There are 9 hidden switches. A switch that is on adds its own fixed numbers to the row, and there is some noise. The rows also spread widely along 10 directions, which tell nothing about the answers.
(in the rows, 128 means zero)
Known rows, each followed by its switches (1 for on, 0 for off):
[180  67 145 157 105 115 109 151 131 129 201 120  88  95 159 138 112 125
  84  60 135 104 144 131 122  95 110 142 120 110 134 108 172]	1 0 1 0 0 0 1 1 0
[134 140 157 128 108 108 111 153 110 133 171 123 111 127 132 132 141 137
  97 101 123  93 149 114 129  91 138 137 131 118 124 116 141]	1 1 1 1 0 0 0 0 1
[142 110 160 164  92  95  57 125 153 167 207 108  82 132 156 129 151 119
  98 128 143 116 123 171 108  97 142 112  95  88 127 118 119]	0 1 1 1 0 1 0 0 1
[143 138 147 126 117 113  84 146 126 137 197 122  86 135 133 147 145 128
  86  85 116  94 158 141 110  81 157 122 102 116 123 111 180]	0 1 1 0 0 0 0 0 1
[131 102 149 135 107  84 114 133 115 132 179 111  94 101 156  72 132 117
 115 109 157 104 161  92 122  87 102 169 143 108 134 124 103]	0 1 1 0 0 1 0 0 1
[150 103 158 135  93  62  72 130 158 167 214 104 111 153 195 103 152 146
 123 117 134 144 119 116 121 137 110 102 139  73 137  95 114]	1 0 0 0 1 0 1 1 1
[168 110 171 136 105 108 115 134  86  92 139 114  88 100 162 150 152 119
 111 129 152 104 126  89 126 127 109 155 134  79 105 140  80]	1 1 0 0 0 1 0 1 0
[162 102 127 141  99  99 118 151 133 137 197 146  96 124 183 159  97 112
  96  87 125 137 130 104 102 122  97 141 137 110 143 137 149]	0 1 0 0 0 0 0 0 1
[117 139 156 155 114 106 152 126 109 157 182 119 129 117 119 130 106 101
  87 136 138 116 155 138 140  92 116 208 138 143 153 108 122]	0 0 0 1 0 0 0 0 1
[145 128 146 135 125 100 128 150 121 145 186 116 100 115 131 123 144 120
  99 113 123 105 155 100 140 109 121 157 124 118 141 114 122]	1 0 0 0 0 0 1 0 1
[128 141 158 137  85 103  96 140 130 161 163 152 135 167 195 146 134 150
 126 132 105 150 106 108 142 149 110 108 151  82 121 118  83]	0 1 0 1 1 0 1 1 0
[ 82 126 173 129 125 105  86  98  80 171 179 215 122 145 182 145  97 133
  95 144 141 121 109 122 158  81 131 129 171  42 103  86  63]	1 0 1 0 0 0 0 1 1
[ 88 129 149 155  82 124  97 137 107 137 152 136 184 145 149 113 110 126
 124 155 143 130 117 139 117 108 121 167 134 153 122 149 122]	0 1 0 0 1 1 0 1 0
[123 111 147 123 111  80 125 139 134 146 195 132 129 125 161  92 110 125
 109  72 120 118 162 105 131  91  99 168 156 122 149  99 160]	0 0 1 0 0 0 1 1 0
[142 165 157 148  89 162 142 184 125 140 138  87 155 116 100 119 156 171
 111 118  83 101 157 116 167 117 149 132 111 148 112  97 118]	0 0 1 1 0 0 1 1 0
[112 138 160 142 110 156  70 118  98 129 154 149 130 128 124 114 119 161
  98 118 131  94 134 151 147  63 176 132 143  96  92  85 131]	0 0 0 0 0 1 1 0 1
[ 86 148 129 146 120 124 108 169 103 157 159 136 124 140  83 116 149 117
 116 130 121  73 167 128 124  69 153 148  73 189 135 172 145]	0 0 0 1 0 0 1 1 1
[117 141 165  97 132  83  99 127 125 165 203 161  90 139 168 107 128 149
  90  79  99 115 153 105 145  89 136 138 187  66 112  58 138]	0 0 1 0 1 1 1 1 1
[102 127 131 130  95  91 116 144 153 197 201 159 108 135 188  98 115 126
 127 115 108 149 132  80 138 141  89 123 142  99 146 109  60]	0 0 0 1 0 1 0 1 0
[117 150 144 134  96 155 111 160 125 146 157 141 174 138 130 108 105 178
 110  97  95 111 144 117 150  82 157 120 151 129 109  83 149]	0 0 1 0 0 0 1 0 1
[112 108 146 145 119  88 116 136 129 167 212 145 101 118 143 115 113 101
  90 101 137 114 151 139 122  79 114 180 138 121 142 113 152]	0 0 1 0 0 1 1 1 1
[164  91 129 159  78 122 108 173 144 152 178  99 102 103 158 103 132 152
 114  89 125 115 146 105 125 108 118  95 100 115 129 119 119]	0 0 1 1 0 0 0 1 1
[114 121 141 128 130 130 119 141 102 161 201 183 107 117 147 129  87 141
  68  80 114 104 165 122 143  70 130 160 158 113 123  83 171]	0 1 1 0 1 0 0 1 1
[ 85 151 105 127 108 164 158 195 135 186 177 171 139 110 126  79  80 171
  99  90  69 117 173  65 161 110 125 142 155 171 134  91 124]	0 0 0 1 1 1 0 0 1
[156 136 148 130  86 107 116 188 136 111 155  79 136 135 133 135 153 145
 115  93 116 102 146 104 103 117 133 124 114 154 133 144 172]	1 1 1 1 0 0 0 0 1
[114 152 156 113 143  79 170 147 141 196 227 121  89 108 123 107 129 109
  78  92  91 110 185 104 163 110  99 199 146 126 167  60 125]	1 0 1 1 0 0 0 1 0

New rows. What belongs after each?
[135 133 138 153 107  96 110 140 134 166 200 126 104 138 143 136 138 112
 110 131 127 123 139 127 122 115 119 143 104 127 148 138 121]	0 1 0 0 0 0 1 0 1
[153 125 141 137 103 133 111 147 101 120 147 130 106 116 148 143 114 139
  98  92 128 101 143 108 124  91 137 129 134 111 113 119 136]	0 0 0 1 0 0 0 0 1
[ 89 166 158 123 134 112 122 141 104 175 188 151  96 126 119 120 147 118
  88 154 115  96 165 115 149  93 146 171 118 125 124 113  91]	0 1 1 0 1 1 0 0 1
[134 103 155 170  81 156  68 141  77 111 135 173 140 137 163 184 110 145
 104 132 152 110  98 147 113  78 155  97 113  91  79 158 122]	0 1 1 0 0 0 0 1 1
[149 123 153 154 107 165 123 144  81 120 121 125 116  86 120 107 128 162
 108 121 133  82 156 101 168  79 142 142 134 104  97 106  81]	0 0 0 1 0 0 1 0 1
[ 93 137 119 132 107 137  87 160 121 177 185 197 124 152 152 142  98 149
 103  90  94 113 135 111 124  88 146  89 124 129 119 123 147]	0 0 0 1 0 0 0 1 1
[158 110 145 139 114  89 167 149 113 126 168 118  87  90 157 119 109 109
  97  90 129 115 160  84 133 108  81 197 170 120 146 117 116]	0 0 0 1 0 1 1 0 1
[111 146 153 164 114 149 112 146 130 219 208 165 104 132 132 152 121 144
  75 141  94 120 137 165 174 101 154 125 111 100 119  74 103]	0 0 1 1 1 0 1 1 1
[121 130 128 136  98 139 125 164 119 162 171 181 142 137 182 140  91 150
 111 107  95 144 126  85 143 140 105 124 150 114 125 121 110]	0 1 0 0 1 0 0 1 0
[100 156 172 153 117 118 129 147 119 182 182 129 141 139 114 137 142 128
  90 151 107 111 146 154 160 106 131 177 123 142 137 102 123]	1 1 1 1 1 0 1 1 0
[128  93 139 150 101 122 100 157  97 108 156 134 113 114 139 132 106 118
  86  94 153  80 150 140  95  59 132 162 117 159 115 168 180]	0 1 1 1 1 1 0 0 1
[162 110 135 130 115 124  99 160 148 169 213 141  54 111 164 121 122 152
  81  65 101 105 160 110 138  97 130 105 122  89 127  82 144]	0 1 1 1 1 0 0 0 1
[121 139 129 131 108  83 111 154 137 164 199 124 101 139 151 113 144 109
 122 122 124 118 151  91 112 121 113 135 100 136 157 152 107]	0 1 0 0 0 0 0 0 1
[ 89 143 138 124  95 133 146 175 107 139 138 144 181 124 134  87 110 154
 130 132 117 110 143  64 145 109 125 148 155 148 122 125  81]	1 0 1 0 0 1 0 0 1
[169 154 167 164 127 200 152 151  80 156 169 137  70  66 101 175 133 157
  63 133 102  99 158 125 190 111 156 155 110  81  95  70  79]	0 1 0 0 0 0 0 1 1
[109 157 182 135 124  94 161 115  78 136 160 152 115 112 150 158 118  89
  97 161 135 132 139 102 150 124  94 223 165 101 127 126  62]	0 1 0 0 0 1 0 1 0
[116  99 119 151 100 101 152 162 139 168 186 146 116 101 154  88  97 114
 115  94 118 128 158  87 137 116  74 179 143 151 158 131 115]	0 0 0 1 0 1 1 1 0
[ 96 167 137 128 122 184 108 151 101 158 158 175 147 141 105 130 100 167
  81  97  80  86 158 143 167  70 176 139 135 144 106  80 167]	0 0 0 1 1 0 1 0 0
[142 100 137 148  95  76 126 167 183 204 231 116  67 114 186  86 142 127
 113 102 101 142 152  93 145 149  76 132 119 107 158 108  84]	0 1 1 1 1 1 1 1 0
[146 103 151 171  97 142 105 147 136 167 198 123  93  93 140 125 118 149
  88 115 124 123 134 136 148 112 126 136 124  98 122  89 111]	1 1 0 1 0 1 0 1 1
[124 134 134 141  99  90 131 165 144 186 192 117 112 139 155 116 141 124
 115 133 113 133 146 102 130 136 105 137 114 136 150 132  97]	0 0 0 1 1 0 0 1 1
[ 90 130 147 166  88 110 151 139 126 161 174 116 186 118 128  83  86 127
 106 135 140 127 152 133 143  82 101 205 154 167 157 107 132]	0 1 1 1 0 0 0 0 1
[155 103 130 180  98 193 144 170 142 191 214 174 112  79 155 142  60 179
  63  82  83 151 135 130 174 122 116 142 160 100 117  45 139]	0 1 0 0 1 1 1 1 1
[ 91 178 136 125 125 128 143 154 131 187 206 160 149 142 118 134 103 129
  91 113  83 125 154 115 153 121 127 171 137 154 155  91 145]	1 1 0 0 0 0 0 0 0
[129 133 156 142 128  89 115 125 103 141 199 135  89 132 133 173 134  85
  83 136 144 105 138 141 111  99 122 178 108 122 143 144 140]	1 1 0 0 0 0 0 0 1
[ 61 132 155 132  79  90  97 127 129 180 169 150 197 154 184  38 110 171
 154 157 138 149 131  85 158 105 107 132 184 101 125  90  57]	0 1 1 0 1 0 0 1 1
[116 146 133 110 111 122 118 182 124 151 182 153 127 136 145 126 130 155
 106  81  89 103 151  78 132 111 138 100 131 123 120 111 140]	1 0 1 0 0 0 0 1 1
[148 169 167  88 115  75  95 137 129 129 176 105  92 157 146 147 161 136
  93  76 101 104 153 115 115  99 155 119 144  90 120  86 169]	0 0 1 1 0 0 0 0 1
[120 142 142 114 120 120  91 138 144 173 214 173  84 134 170 126 112 142
  90  81  87 121 143 113 137 108 136 113 142  82 122  79 124]	0 1 1 0 0 1 0 0 0
[144 101 144 125 102  99 128 141  98 128 160 154 118 125 202 127  98 139
 108 101 134 129 134  70 128 117  95 142 177  83 119 111 112]	0 0 0 0 1 0 0 1 1
[151 103 173 148  89  95 112 137 125 130 167 105 114 114 176 144 133 123
 104 121 142 127 117 123 127 124 103 150 142  83 120 110  89]	1 0 1 1 0 1 0 1 0
[128  95 145 148 101  85  95 132 100 139 159 171  94 130 193 126 118 124
 126 110 151 119 125  89 125  95  94 126 152  80 123 152  87]	0 1 0 1 0 0 1 1 1
[162 125 148 122 117  89 137 160 105 106 158  94  98 113 128 125 151 110
 104  94 131  86 168  95 113  89 118 165 122 135 135 145 151]	0 0 1 0 0 0 1 0 1
[128 138 174 104 125 116  88 110  77 117 141 141 108 131 161 112 141 144
 101 120 135  87 150 103 152  80 149 136 153  64  93  87  91]	0 0 1 0 1 0 0 0 0
[130 135 157 126 106 108 120 165 101 114 157 161 129 131 153 173 120 133
  96  97 113 113 126 110 116 103 125 143 158 115 110 140 160]	1 1 1 0 0 1 1 1 1
[124 142 146 137 117 122 126 152 111 160 176 150 136 138 140 142 118 137
  93 129 110 122 134 117 147 113 133 152 143 123 128 103 127]	1 0 0 0 1 0 1 0 1
[142 138 122 148  96 128 184 203 120 157 169 150 126 117 162 168 107 124
  97 133  92 139 137  67 135 157  91 150 125 153 142 161  93]	0 1 1 0 1 0 0 0 1
[126 132 141 147 124 131 109 134 135 196 213 132  80 117 125 108 122 138
  74 113 112 103 167 145 158  91 147 146 113 114 137  71 122]	0 0 0 1 1 0 0 0 1
[160 128 131 130  97 104 110 168 140 139 184  95  98 124 145 124 148 139
 110  84 113 112 156  96 110 121 127 111 105 124 136 121 150]	0 0 0 0 0 0 0 1 1
[131 134 117 129 106 119 103 165 143 177 198 164  85 137 166 124 122 144
 110  87  92 122 144  85 131 122 121  91 120 108 136 122 110]	0 1 0 1 0 0 0 0 1
[112 116 152 124 126 108 123 121 106 155 190 151 111 104 159  67  99 154
 100  91 129 115 173  91 162  81 111 176 182  95 132  61 129]	0 1 0 0 1 0 0 1 1
[130  78 120 166  83 174  73 160 136 158 190 173 153 123 165 105  69 192
  92  62 118 119 132 145 137  66 151  91 144 116 105  79 189]	0 0 1 0 1 0 1 1 1
[143 144 123 137 126 152 148 174 126 176 196 181  77 115 152 179 107 126
  73 103  68 125 140  99 153 142 124 136 123 119 122 116 107]	0 0 0 0 1 1 1 0 0
[114 161 176 150  78 100 101 122 140 160 165  99 185 153 146 100 145 152
 140 157 121 150 122 133 153 132 120 154 148 108 132  91  93]	0 1 0 0 0 0 1 1 0
[137 166 160 108 117  89 142 163 133 157 184  94 106 128 131 108 164 146
  99 114  94 107 168  90 147 126 124 146 139 118 138  85 118]	1 1 1 1 1 0 0 0 1
[108 131 131 135 102 122 149 163 130 187 208 203 140 139 190 160  61 141
  82  95  86 157 126 101 143 123  96 143 183 109 134  91 135]	0 1 1 0 1 0 0 1 1
[117 153 139 138 113  87 114 151 151 187 221 136 127 159 143 152 130 116
  99 120 100 134 126 132 120 128 122 138 121 133 155 113 144]	1 0 0 0 0 0 1 0 1
[112  92 122 163  93 121 127 157 128 170 193 162 155 127 166 103  76 140
 105 110 127 136 140 116 137  99  99 153 148 144 141 118 142]	0 0 0 0 1 0 1 1 1
[114 138 142 124 109  96 142 157 111 139 176 153 142 143 169 155  92 116
  91 110 113 141 133 103 107 123 104 178 175 139 130 130 158]	0 0 0 0 1 1 0 1 1
[104 125 134 133 139 134  92 130 109 179 210 175  82 128 131 134 111 116
  69 104 118  89 162 148 142  66 154 140  94 118 125 106 142]	0 0 1 0 1 0 0 0 0
[136 103 145 136  91 121 124 128 138 142 183 138 154 115 178  92  77 159
 102  73 119 137 136 101 148 109  92 158 196 102 144  61 143]	1 1 0 1 0 0 0 0 0
[ 99 116 153 152  98 113  78 113 111 145 175 146 165 151 152 138 104 112
 107 142 155 121 112 157 118  92 133 151 118 125 130 133 129]	1 0 0 0 0 0 0 0 0
[125 145 131 108 130 114  87 156 120 156 198 160  83 153 141 156 134 126
  77  87 100  88 157 126 111  83 164 108 102 124 123 122 177]	0 0 1 0 1 0 0 0 1
[151 113 130 118  88  74 129 176 180 160 200 106 102 127 192  70 134 146
 123  68  91 134 155  70 129 142  79 126 156 115 152 100 128]	0 1 1 1 1 1 1 0 0
[117 161 146 121 140 118 120 129 105 163 203 180  91 144 137 180 101 109
  64  98 101 109 147 136 131  88 148 157 138 110 130  97 163]	0 0 0 0 0 0 0 0 1
[128 114 147 113 106  72 112 140 123 124 179 125 116 131 178 109 113 120
 107  94 135 125 144  95 100 107 101 163 173 113 130 120 156]	0 0 0 0 1 1 0 1 1
[124 119 140 137 103 120 101 145 116 165 183 155 116 136 168 131 115 133
  96 126 126 118 132 114 136  96 137 118 123 105 116 117 106]	0 0 1 0 1 0 0 0 1
[ 94 139 139 131 118  62  85 132 160 228 234 176  84 177 189 137 136 105
 106 128  98 146 125 128 131 138 108 112 117  98 157 118  94]	0 0 0 1 1 0 1 1 0
[150 142 143 146 121 146 147 163 109 162 181 147 103 107 128 161 116 140
  84 102  93 118 152 108 156 109 128 150 133 112 121  94 123]	0 0 0 0 0 0 1 1 1
[124 134 155 117 107  72 117 135 111 122 167 115 120 130 160  98 141 130
 126 108 141 116 159  82 120 106 107 161 155 108 136 123 123]	0 1 0 0 0 0 0 1 1
[132 140 129 139 106 119 143 172 128 155 184 161 122 137 152 161 114 117
 102 104  93 121 142 101 132 124 108 146 121 138 145 147 128]	0 1 1 0 0 0 1 0 0
[153 106 126 144 115 102 128 157 144 163 214 116  75 111 155 117 118 121
  82  83 120 116 165 112 120 108 104 153 118 130 158 114 162]	0 1 0 1 1 0 0 0 1
[ 84 157 147 153  97 137 129 147 106 169 148 146 178 135 123  90 124 161
 134 161 119 121 140 100 167 108 136 145 139 135 120 109  68]	0 0 0 0 0 0 1 1 1
